The same things were measured in two ways. Each way mixes the same 9 hidden numbers, adds some noise and spreads widely along 6 directions of its own, which tell nothing about the thing.
In the rows, 128 means zero.
Some things both ways: the first way, then the second way.
[ 88 128 131 161 105 139  85 122 137 136 120 139 120  95 115 155 134 110
 125]
[118 134 116 132 119 144 116 113 129  93 127 119 146 152 150 134 154  97
 129 132 119 128 156 137 164]

[ 90 137 126 130 109 121 120 142 142 122 115 114 140  82 150 185 108 122
 126]
[ 80 117  74 183  97 161 160 136 123  82 170 149 120 113 135 107 145 113
 179 158  99  86 111 146 105]

[113 125 119 133 121 132 105 130 141 140 140 153 121 119 107 145 127 132
 124]
[ 77 105 111 145 118 137 102 106 132 121 146 114 141 154 145 129 163  44
 140 109 106  94 128 150 150]

[ 90 113 117  95 140  66  90  75 138 151 158 175  87  96  87 131 114 152
 133]
[110 100 165 134 121 110 125 116 128 168 113 125 121 148 132 157 122 102
 127 139 115 122 101 158 122]

[118 128 168 189 128 184 129 127 133 130 140 132 114 123 108  99 160  67
  47]
[190 189 121 174 147 151 133 142 121 100  72 151 106 130 150 133  80 211
 119 210 120 147 101 163 137]

[137 123  95 132 100 135 117 138 130 112 148 147 130 131 150 164 124 113
 130]
[128 140 152 103  93 122 174 154  56  78 157 109 166 139 155 133 192 143
 101 145 135 178 143 116 158]

[112  98  91  70 151 132 144 108 148 154 137 126 114 123 138 148 117 119
 142]
[126 125 168  63 112 106 128 110  89 159 143  83 163 156 120 148 172  73
 102  85 152 158 144 105 169]

[113  86 114  72 155 121 111 120 124 153 124 128 136 101 125 167 113 147
 160]
[108 112 141 108 103 147 116 100  82 136 137 104 140 147 166 128 168  96
 101 128 112 131 119 125 144]

[153 145 137 119 130  72 137 112 122 107 112 137 126  56  58 139 137  97
 133]
[113 139 131 142 153 120 143 139 109  95  77 124 121 128 168  85  87 155
  94 149 166 156  98 151 114]

[127 117 121 122 147 114 125 106 125 118 102 117 135  81  99 132 108 130
 161]
[127 173 142 107 126 129 130 147 119 102 133 114 159 144 154 121 146 109
 116 123 141 137 118 133 154]

[ 86 110 150 175 108 148  83 140 140 134 163 143  99  52  91 117 136  86
 100]
[106 162 136 107 153 107 145 144 119 136 151 102 130 104 134 112 132 114
 145 119 140 121  82 130 100]

[104 133  83 125  58 128 104 163 184 100 110 153 130 142 141 162  94 127
 145]
[ 57 106 118 184  78 144 124 171 151  92 161 148 118 110  88 138 140 156
 158 151  94  68 116 139 117]

[103 113 106 145 142 110 145  87 119  97 177 126  87 115 138 119 136  89
 112]
[153 129 164 135 119 109 155 172 119 107 150 116 170 145 161 110 140 108
 120 151 131 151  81 150 136]

[140 106 147 120 158 168 120 139 116 140 111 122 165 132 106 139 136 162
 152]
[150 167 124 108 140 143 123 102 145 132 126 108 110 110 114 131 109 165
 149 146 101 132 145 110 112]

[134  95 113 154 130 165 143 139 132 127 184 150  94  89 125 112 134  77
 115]
[149 119 177  60 165  92 118 103 141 133  92  81 150 141 148 128 110 116
 109 107 162 179 166 114 142]

[148 121 172 103 143 116 112  94 114 132 118 148 145 144 119 122 129 171
 133]
[118 144 123 160  78 155 162 124  62 111 150 161 103 131 149 191 178 166
 147 186  73 112 125 158 140]

[171 140 169 135  96 156 132 138 126 108 110 144 162 177 152 125 148 152
 157]
[141 145 180  72 170  82 110 139 129 135 108  68 147 114 136 122 110 141
 107 103 157 159 129 117 139]

[124  84  78  63 134 108 111 118 144 144 112 142 118 147 159 156  94 137
 171]
[145 102 143  80  99 129 125 129 175 140 129  92 156 119  85  90  66 106
 165  73 175 120 156  98 145]

[128 115  98 101 144 107  99 119 119 125 109 126 140 117  95 165 123 133
 134]
[113 121  91 203 121 168 135 156 116 124 137 136 114 102 126  85 103 144
 158 183 119  78  48 148  99]

[100  96 122 117 117 106  82 121 131 104  92 120 133  59 107 158  93 111
 134]
[131 108 148 107 144 121 115 139 118 179 126  91 141 112 106  97 104 108
 131 113 175 112  71 115 121]

[ 85  93 108 135  92 190 173 146 177 101 129 106 110 132 205 143 102  63
 100]
[129  73 130 140  83 144 114 113 148 123 145 144 119 137  77 192 158 158
 151 151  90 107 182 119 151]

[176 156 185 134 122 128 128 132 117 113 105 125 159 195 116  94 179 139
 121]
[ 88 113  84 146 109 146 122 114 161 117 146 115 130 114 118  96  93  68
 195  87 131  74 137 140 134]

[133 118 146  87 127  88  98 107 122 135  69 117 143 122 112 150 142 115
 150]
[141 126 103 111 110 144 149 137 126 126 134 113 123  90  88  84  74 159
 160 105 175 116 123 101 124]

[164 115 135 102 130 114 169 109 129 109 123 135 119 146 145 115 137 104
 143]
[103  49 154 135 165  97  73 118 134 173 106 103 117 131 131 140 127 109
 102 118 137 103  86 149 125]

[151 122 121 125 140 152 173 131 139 133 156 130 119 145 143 105 145 107
 137]
[128 138 154 115 148 109 124 132 137 117 113 122 119 125 136 146 124 165
 117 148 122 142 127 135 119]

Other things, the second way, with their names:
<11>: [142  88 157 132 165 115  86 105 124 185 104 100 137 155 160 133 131  66
 107 135 130 118  72 157 137]
<584>: [109 151 169 118  81 118 148 157 121  98 134 114 163 160 158 100 126  99
 103 115 124 150 111 144 147]
<294>: [164 106 134 130 151 109 120 137 165 139 113  93 132 107  91  97  64 132
 155 116 156 131 121 126 132]
<293>: [ 83 124 134 103  82 124 160 134 149  87 157 119 134 115 120 110 113 131
 161 100 123 124 165 118 114]
<580>: [141 108 108  77 122 141 142  79 134 116 130 109 142 135 150 108 116  87
 159  94 156 139 174 113 140]
<316>: [173 100 123 130 164 112  91 106 210 141  73 122 122 136 104 121  38 109
 157 101 162 120 149 152 152]
<144>: [137 104 153 104  99 139 119 110 129 138 125 127 123 137 103 167 140 164
 121 144 115 131 157 111 140]
<359>: [130 144 124 142 132 121 134 144 135 116 145 120 131 123 132 105 121 121
 134 132 119 123  92 144 121]
<577>: [143 155 140 114 145 123 113 127 125 114 124 123 138 145 149 155 156 124
 116 138 122 135 128 141 152]
<100>: [149 134 111 114 107 158 170  99 118 101 136 154 120 144 150 121 142 152
 123 171 117 160 137 117 102]
<409>: [132 149 129 101 125 130 138 120 131 166 140 108 130 120  85 115 114 109
 149 116 146 126 108 108 116]
<105>: [137  67 133 110 139 112 134 103 136 127 115 124 125 132 118 142 124 135
 127 128 151 151 160 121 127]
<391>: [185 135 202  79 148  95 128 141 129 164  92  88 151 132 114 142  92 152
 112 137 167 172 123 117 143]
<15>: [160 145 120 124 109 137 141 118 142  95 132 111 125 114 118 123  96 160
 159 131 104 140 170 124 145]
<506>: [ 70 162 101 213 135 153 146 158 131  89 111 144 119 127 173  65  97 109
 142 192 114  98  44 177  83]
<449>: [113 122 117 108 105 142 157 140 121 102 164 132 134 106 114 131 146 151
 160 133 140 115 140 109 118]
<398>: [137 137 162  79 121 107 159 148 124  89 157  89 165 121 129 109 148 147
 121 126 135 176 152  95 126]
<188>: [ 94  79 204 118 154  99  96  99 163 184  95 111 115 152 155 154 119 107
 106 161  96 126  93 149  80]
<9>: [122 142 157 111 140 136 131 109 127 134 108 132 119 137 145 169 143 151
 136 178 116 132 133 131 113]
<190>: [155 148 139 120 133 129 140 129 124 125 104 143 124 139 126 157 122 156
 128 157 143 143 130 138 140]
<546>: [120 150 115 167 103 153 165 145 152 130 155 137 126 116 118 102  92 106
 202 161 111  88  79 152  94]
<323>: [132 128 115 114 157 113 145 115 170 131 124 114 122 113 111 102  82 112
 171 115 151 130 127 126 100]
<48>: [129 133 103 150 132 138 130 138 106 105 140 122 137 129 151 103 141 113
 124 134 132 121  92 146 142]
<185>: [113 123 129  97 125 140 122 121 126 118 129 122 128 115 137 126 126 146
 133 120 147 113 134 117 127]
<334>: [115 138 102 149 126 130 132 107 126 146 133 115 100 117  95 120 109 118
 149 128 108 117 116 134 114]
<239>: [ 90 150 159 126 129 138 106 136 140 105 112 121 141 138 146 163 148 135
 140 162 118 107 141 136 141]
<494>: [119 148 168  83 113 132 137 111 143 138 103 142 138 165 155 143 122 110
 117 133 146 140 124 136 121]
<211>: [179 153 116 148 119 162 133 118 125 149 119 142 131 147 137 130 110 108
 155 162 130 112  87 154 144]
<516>: [184 160 124 114 148 135 136 137 200 106 120 108 148 113  99  93  62 144
 179 140 148 140 146 111 121]
<569>: [ 98 134 178 132 106 111 127 159  81 109 144 116 148 149 166 155 191 134
  80 156  94 143  98 148 145]
<193>: [103 136 147 110  93 138 113 127 104  92 131 105 175 167 187 135 166  62
 120 103 126 125 148 150 193]
<26>: [123 137 167 122 117 115 107 163 130 115 128 110 152 135 128 141 137 137
 111 128 129 123 114 135 160]
<315>: [123 114 121 167 121 146 125 137 120 125 128 141 118 125 131 135 128 145
 138 168 117 102  91 149 122]
<329>: [ 99 118 116 182  82 169 118 126  51 155 142 151 111 153 135 143 189 127
  78 180  88 102  48 148 133]
<94>: [133 147 188 101  97 123 153 132 150 143 117 116 141 149 133 111  89 126
 123 145 120 154 108 129 104]
<289>: [148 180 151 125  93 130 194 155 117 107 135 141 120 115 115 129  98 192
 155 174 117 156 122 131 104]
<79>: [118 133  93 179 116 163 130 149 137  87 144 134 123 102 138 116 114 149
 181 164 108  81 110 151 127]
<491>: [120 106 152 103 129  99  95 133 102 162 152  97 133 123  75 184 180 131
 112 103 127 119 133 113 165]
<507>: [130 170 148 104 133 118 141 136 123 132 150  83 158 124 110 134 144  87
 165 124 130 136 136 117 143]
<115>: [172 108 115 117 155 133 128 117 137 143  96 106 121 101  98 115  67 155
 165 131 183 128 139 115 135]
<421>: [102  88 155 111 127  92 149 145 111 139 168 124 124 111 112 154 168 143
 127 131 121 127 100 126 100]
<205>: [146 159 133 123  97 163 145 141 127 107 132 151 138 136 124 157 141 163
 150 169 129 119 136 125 144]
<404>: [150 113 116 146  95 142 139 147 115 146 160 112 134 111  81 100 116 131
 144 133 126 115  90 117 132]
<394>: [137  85 114 139  83 159 145 103 116  76 128 153 130 156 136 160 164 160
 122 173 102 149 189 124 150]
<272>: [117 134 116 135 117 140 104 108 160 127 115 127  92 113 104 136  87 162
 143 120 100 101 141 135 126]
<537>: [103 131 134 108 144 130 102  98 138 136  98 117 129 152 157 126 122  84
 116 110 143 122 126 143 138]
<253>: [ 91  91 179 108 113  99 143 124 111 128 129 106 145 153 161 118 148  99
  90 129 124 159 113 136 112]
<340>: [103  89 158 130 167 118  86 106  85 187  97 123 113 147 152 169 167 113
  80 157 138 113  70 148 123]
<200>: [ 93 130 136 111 140 103 136 136 136 126 159 115 125 118 104 141 159 125
 133 122 119 126 122 120 107]

Some of these things the first way, each followed by its name:
[119 123 137 117 121 136 136 127 142 115 102 102 143 159 161 132 133 124
 142]
<144>
[147 142 171 144 116 127 115 138 122 122  96 104 145 144 145 104 161 111
 147]
<185>
[121  81 108 147 185 172 127 121 121 159 175 136  94 125 135  99 108  95
  58]
<211>
[133 150 122 110 158 110 146 129 129 109 165 112 138 194 119  97 157 160
 121]
<94>
[123  48  61  90 178 136 150 117 143 141 157 138  84   4  97 135  57  75
 129]
<340>
[118 107  92 123 173 137 139 105 128 137 133  86 110 117 128  93 132  90
 143]
<205>
[150 157 153 136 119 140 145 163 142 133 103 122 162 144 165 139 110 150
 126]
<537>
[155 128 129 146 131  97  97 120 103  97 108 119 138 107 102 114 137 120
 164]
<449>
[144 184 167 131 127  39 105  68 100 117 129 130 116 185 103  89 212 137
 168]
<421>
[153 126 118 144 122  82 121 113 108  95 122 157 122  82 110 151 108 116
 141]
<105>
[107 140 126 145 144 142 113 124 130 143 150 107 128 113 125 111 142 130
 142]
<9>
[149 107 145 131 120 169 150 137 137 102 130 125 137 135 158 109 119 113
 125]
<193>
[136 129 150 105 114 109 142  94 128  95  78 127 151 141 140 163 125 140
 146]
<294>
[148 124  92  98 156 124 127 127 131 152 184 162 116 171 115 116 134 152
 119]
<289>
[159 115 162 160 143  96  68 123  79 124 117 154 140  84  97 131 124 146
 140]
<580>
[132 122 120 156  60 176  72 156 165 145 137 200 111 209 153 128 140 117
  97]
<491>
[125 142 125 119 135 106 171 103 120  98  99  84 142 129 160 160 141 102
 149]
<394>
[174 139 124 203 131 173 126 164 103  75 127 124 163 168 124 110 131 134
 113]
<516>
[166 135 129 104 138 129 192 112 144 150 108 150 128 198 206 134 105 137
 126]
<316>
[173 141  87 123 147 187 171 149 144 126 158  99 145 196 146  74 158 124
 162]
<239>
[103 142 122 119 124 128 168 126 156 123 129 102 124 107 138 139 139 103
 146]
<200>
[135 133 120 126 177 107 169 133 133 114 137  86 128  96 128  86 104 121
 131]
<494>
[161 140 123 133 172 114 151  91 114 138 142 123 109 148  99  75 163  99
 118]
<190>
[137 135 167 101 129 166 191 150 153 116 102 112 172 143 134 158 127 133
  90]
<334>
